All rows are made from the same 12 directions, up to rounding. Whole rows:
In the rows, zero is written as 128.
[[ 87  77 141 110 107  80  65 130 146 106 160 105 144 133 108 116 116 163
  104 126 105  91  96]
 [141 121 130 121 111 152 180 112 109 141 118 146 140 132 168 127 166 101
  149 121 150 129 159]
 [113 101 132 126 136 135 110 101 169 118 110 103 147 162  92 136 135 101
  164  90 123  85 112]
 [110 153  97 157 161 126  91 171 133 130 121  77 155 144 147 128 110 136
  137 135 123 109  98]
 [128 151 129 170 123 117  75 123 130 137 117  96 115 158 114  69 152 142
  110  84 160 151 114]
 [132 102 134  95 130 148 119 134 146 164 128 118 162 156 135 123 158  76
  189  95 129  75  97]
 [130 217 113 166 164 137 142 123 163 132 145 129 113 104  89 117 156 156
  174 154 164 197 124]
 [ 92 148 131 123 159 108 132 151 153  80  64  97 150 126 102 157  91 122
  125 162 107  97 133]
 [132 133 109 157 133 101 131 150  97 108  78 118 134 141 164 109  94 144
  100 128 140 123 127]
 [102 105 119 159 132 132  90 157  53 146  88 134 125 126 155 121 140 120
   93 102 160 146 124]
 [ 83  91 149 142  89 113 108 105  96 101 153 141 118 105 139 135 166 156
   82 124 139 152 160]
 [104 108  98 130 165 131 154 148 116 121  72 129 156 124 107 153  92 127
  147 154 130 118 130]
 [117  98  92 136 150 128 158 124 129 136 127 157 155 114 107 131 130 151
  195 138 153 137 118]
 [124 144  58 212 175 179 115 129 110 137 139  86 127 147 143 166 104 143
  122 117 132 157 131]]

The start of a row, then its end:
[136  98 157  86 102 141 154  94 152 127 128 135 126 137 101 131 141 103
 125 122]
[109 109 159]
[116 126 136  97 134 130 121 149 149 143 142 128 144 113 101 126 140 125
 158 147]
[115 118 122]
[117 132 153 106 102  71 123 134 136  87 128 119 145 132 180 122 117 137
 111 140]
[119  83 103]
[104 133 129 139 129 108  97 144 102 128 142 135 122 109 139 128 132 149
 108 136]
[141 147 105]
[132 135 131 137 147 159 117 131 119 142 109 141 106 119  92 146 131 105
 131 113]
[128 149 138]
[140 124  99 138 145 148  98 149 139 167 145  95 136 150 107 101 117 136
 135 119]
[119 129 115]
[119 125 140 117 108  99 138 115 113 107 172 162 115  95 157 149 124 157
 108 155]
[127 141 116]
[115 114  99 165 135 116 122  94 146 118 112  92 136 165  95  95 114 165
 115 116]
[151 141 125]
[151 107  52 167 154 145 169  99 137 131 183 128 127 130 118 152  64 191
 132 160]
[114 158 129]
[130 127 136 106 117 105 150 142  96 133  97 137 152 140 199 118 133 101
 133 128]
[153  94  99]
[102 139 140 155 136 141  54  91 171 136 160  90 116 156  75 122 169 119
 144  74]
[142 133  89]
[160 142 139 117 112 129 129 132 170 128 127  98 125 149 103  85 125 132
 120 124]
[101 119 163]
[145  90 133  98 114 111 116 100 149 142 131 112 126 169 100  98  94 129
 101 112]
[115  99  99]
[136 106 159 112 115  99  53 167 118 118 103 116 110 139 118 111  93 113
  80  94]
[ 89  86 109]
[115 185 121 161 160 144 117 160 137 123  46  68 137 153 105 105 128 110
 113 130]
[138 137 157]
[147 168 163 101 110 121 102 134 148 142 125  84 125 167 158  97 139  90
  97 112]
[119  95 105]
[ 84 119 156 110 117 143 166  80 155  95 128 139 127 103  77 166 166 127
 129 155]
[128 148 182]
[115 168 150 136 138 121 109 133 156 101 107 115 103 110  65 125 123 143
 102 145]
[114 157 156]
[ 35 102 157  88 126  92  99 157  94 116 119 136 153  86 122 154 149 138
  99 179]
[139 125 107]
[124  83 128 118  93 101 167 105 149  93 149 149 153 116 133 114 144 165
 160 138]
[124 114 166]
[173 131 104 113 149 148 137 150 123 167 132 125 119 141 126 127  76 118
 119 138]
[103 122 110]
[139 142 129 156 128 113 142 132 143  80 117 154 113  95 107 132 122 158
 148 132]
[117 148 171]
[116 118 153 117  91 109 101 148 137 115 140 102 140 130 141  93 156 140
 106 125]
[110 111 160]
[ 86 141 126 134 154 112 127 144 120 115  93 141 139 101 100 137 135 139
 147 153]
[155 148 117]
[109  94 103 148 139 108 127 149 143 112  87 129 160 122  77  89 129 166
 177 126]
[140 129 154]
[160 100  85  96 137 118 182 145 134 168 111 121 164 153 119  73  80 155
 144 167]
[129 117 124]
[119  79  98 158 133 130 111 106  90 147 140 151 128 137 138 132 128 139
 139  92]
[161 138  91]
[114 118 119 171 126 146 116  84 152  98 162 118 118 131 111 158 147 142
 139 101]
[124 139 147]
[146 143  77 194 135 155 157  88  99 142 147 117 112 151 161 122 122 158
 100 120]
[165 183 138]
[142  47  89 127 112 126 120 108  94 154 176 127 129 155 153 127  76 159
  81 120]
[111 114 102]
[153 108 111 151 137 129 130 131 101 129  96 154 119 135 136 126 105 121
 140  94]
[138 125 121]
[141  97 135 103 134 107 145 107 164 109  67 126 138 160  77 114  86 113
 143 112]
[118  85 119]
[ 96 144  96 192 148 148 114  82 135 118 127  79 112 153  85 131 122 164
  78 128]
[150 181 144]
[ 77  92 136 150  95  93 128 148  95  92 128 169 152  73 143 105 195 177
 159 135]
[161 156 180]
[164 150 130 151 121 102 148 109 152  81  86 116 111 152 128 108  86 140
 104 115]
[117 118 150]
[143 124 148 144 119 126 124 136 144  71 120 155 114 101 130 166 126 117
 156 102]
[ 91 105 168]
[183 143 156  89  97 125 146 105 147 153 167 149  99 134 128  96 130 121
 116 124]
[118 134 124]
[ 85 147 135 180 135 125 103 144 147  56 120 122 128  86 106 165 155 153
 148 129]
[112 143 186]
[131 119 104 194 123 140 121 107  96  79 157 129 104 122 190 193 101 144
  87 107]
[107 132 149]
[140  98 157 130  88  93 129 112 118 102 125 185 113 104 124  94 161 147
 148  94]
[148 140 150]
[158 147 166 126 131 137  86  96 150 120 115 133  83 152 105 152 117  72
 119  64]
[114 104  89]
[127 147 125  96 149 179 133 159 105 208  85  89 147 162 126 102 150  69
 115 136]
[147 129 123]
[127 101 129 136 107  90 139 106 108  99 139 167 113 108 135 124 112 169
 108 132]
[138 145 129]
[139 100 152  82 130 175 163  83 139 176 106 168 105 126  32 124 156  87
 146 116]
[142 160 153]
[123 121 103 176 141 144  89 116 155 105 188 114 122 123 123 169 125 149
 154 103]
[103 125 121]
[ 98 124 101 155 139 152 124 126 117 135 131  87 156 150 160 144 145 122
 128 126]
[141 121 128]
[165 135 145 148  86  99 126 180 100  95 130 170 103  76 154  84 139 173
 112 129]
[107 158 208]
[155  88 138 134 104 103  85 131 126 124 143 155 117 131 129  98 130 135
 148  71]
[122 106 110]
[135 147 136  99 126  86 193  86 173  98 100 137 134 135  93 104 102 154
 135 170]
[144 131 125]
[115 136 115 122 178 162  72 153 151 181 117  95 141 151  71 130 130  89
 172 104]
[130 112  70]
[107 118 137 133 128 147  94 118 120 146 120 106 122 146 106 125 148 109
 104 104]
[136 133 125]
[154 101 108 153 129 107 148  95 124 107  91 145 129 158 141 119  95 130
 146  88]
[149 107 106]
[150 170 110 150 167 149 141 133 149 114  96 113 105 130  89 153  75 126
 114 144]
[103 143 144]
[ 83  82 180 110  84 115 110 113 106 110  77 130 138 135 121 104 190 100
 103  92]
[151 112 167]
[107 157 142 162 136 126 112 148 120  74  58  96 121 132 136 152 114 110
  86 121]
[112 117 170]
[108 146 114 152 143 131 123 146  82 139 146 156 123  94 165 152 146 138
 135 141]
[159 164 107]
[ 79 100 128 134 141  84 124 105 121 104  82 154 129 114  60 115 117 166
 124 139]
[169 156 108]
[116 171 101 127 159 161 165 103 158 162 196 130 143 111 123 157 162 136
 191 170]
[155 164  98]
[110  97 138 114 132 130 136 133 104 120  64 134 128 129  99 137 108 110
  97 131]
[124 122 152]
[139 149 152 113  88 157 179  77 155 140 162 119 119 134 120 100 191 129
 114 141]
[140 167 194]
[138 105 124  91 103 115 154 152 132 143 172 139 148 107 139  99 131 163
 134 171]
[108 128 153]
[143 178 127 121 143 139 150 154 123 130 119 118 113 114 136 143  98 126
  91 174]
[107 147 148]
[174 157  92 172 154 147 106 145 142 151 147 121 111 137 113 105 110 144
 157 103]
[125 151 117]
[140 127 188  72 135  90 127 144 151  84  80 205  99  77  65 163  98  96
 166 128]
[ 97  99 114]
[121 139 113 173 165 159 105 209  64 121  66 155 120  83 145 170 124 103
 142 116]
[119 143 167]
[110 146 170 111 130 120  83 122 154 113 173 163  91  79  69 161 147 131
 139 129]
[111 150 109]
[127 106 111 122 135 151 137 100 167 153 154 119 148 145  88 118 152 128
 183 116]
[137 125 121]
[101 108  91 148 151 132 172  83 142 126 100 122 162 151 105 128 135 139
 175 131]
[175 135 116]
[115 110 114 130 139 123 150 117 155 117 108 130 144 125  74 114 126 152
 160 140]
[135 137 149]
[ 84 115 128 126 125 109 126 111 112 124 155 145 137 107 134 141 149 153
 128 149]
[157 147 103]
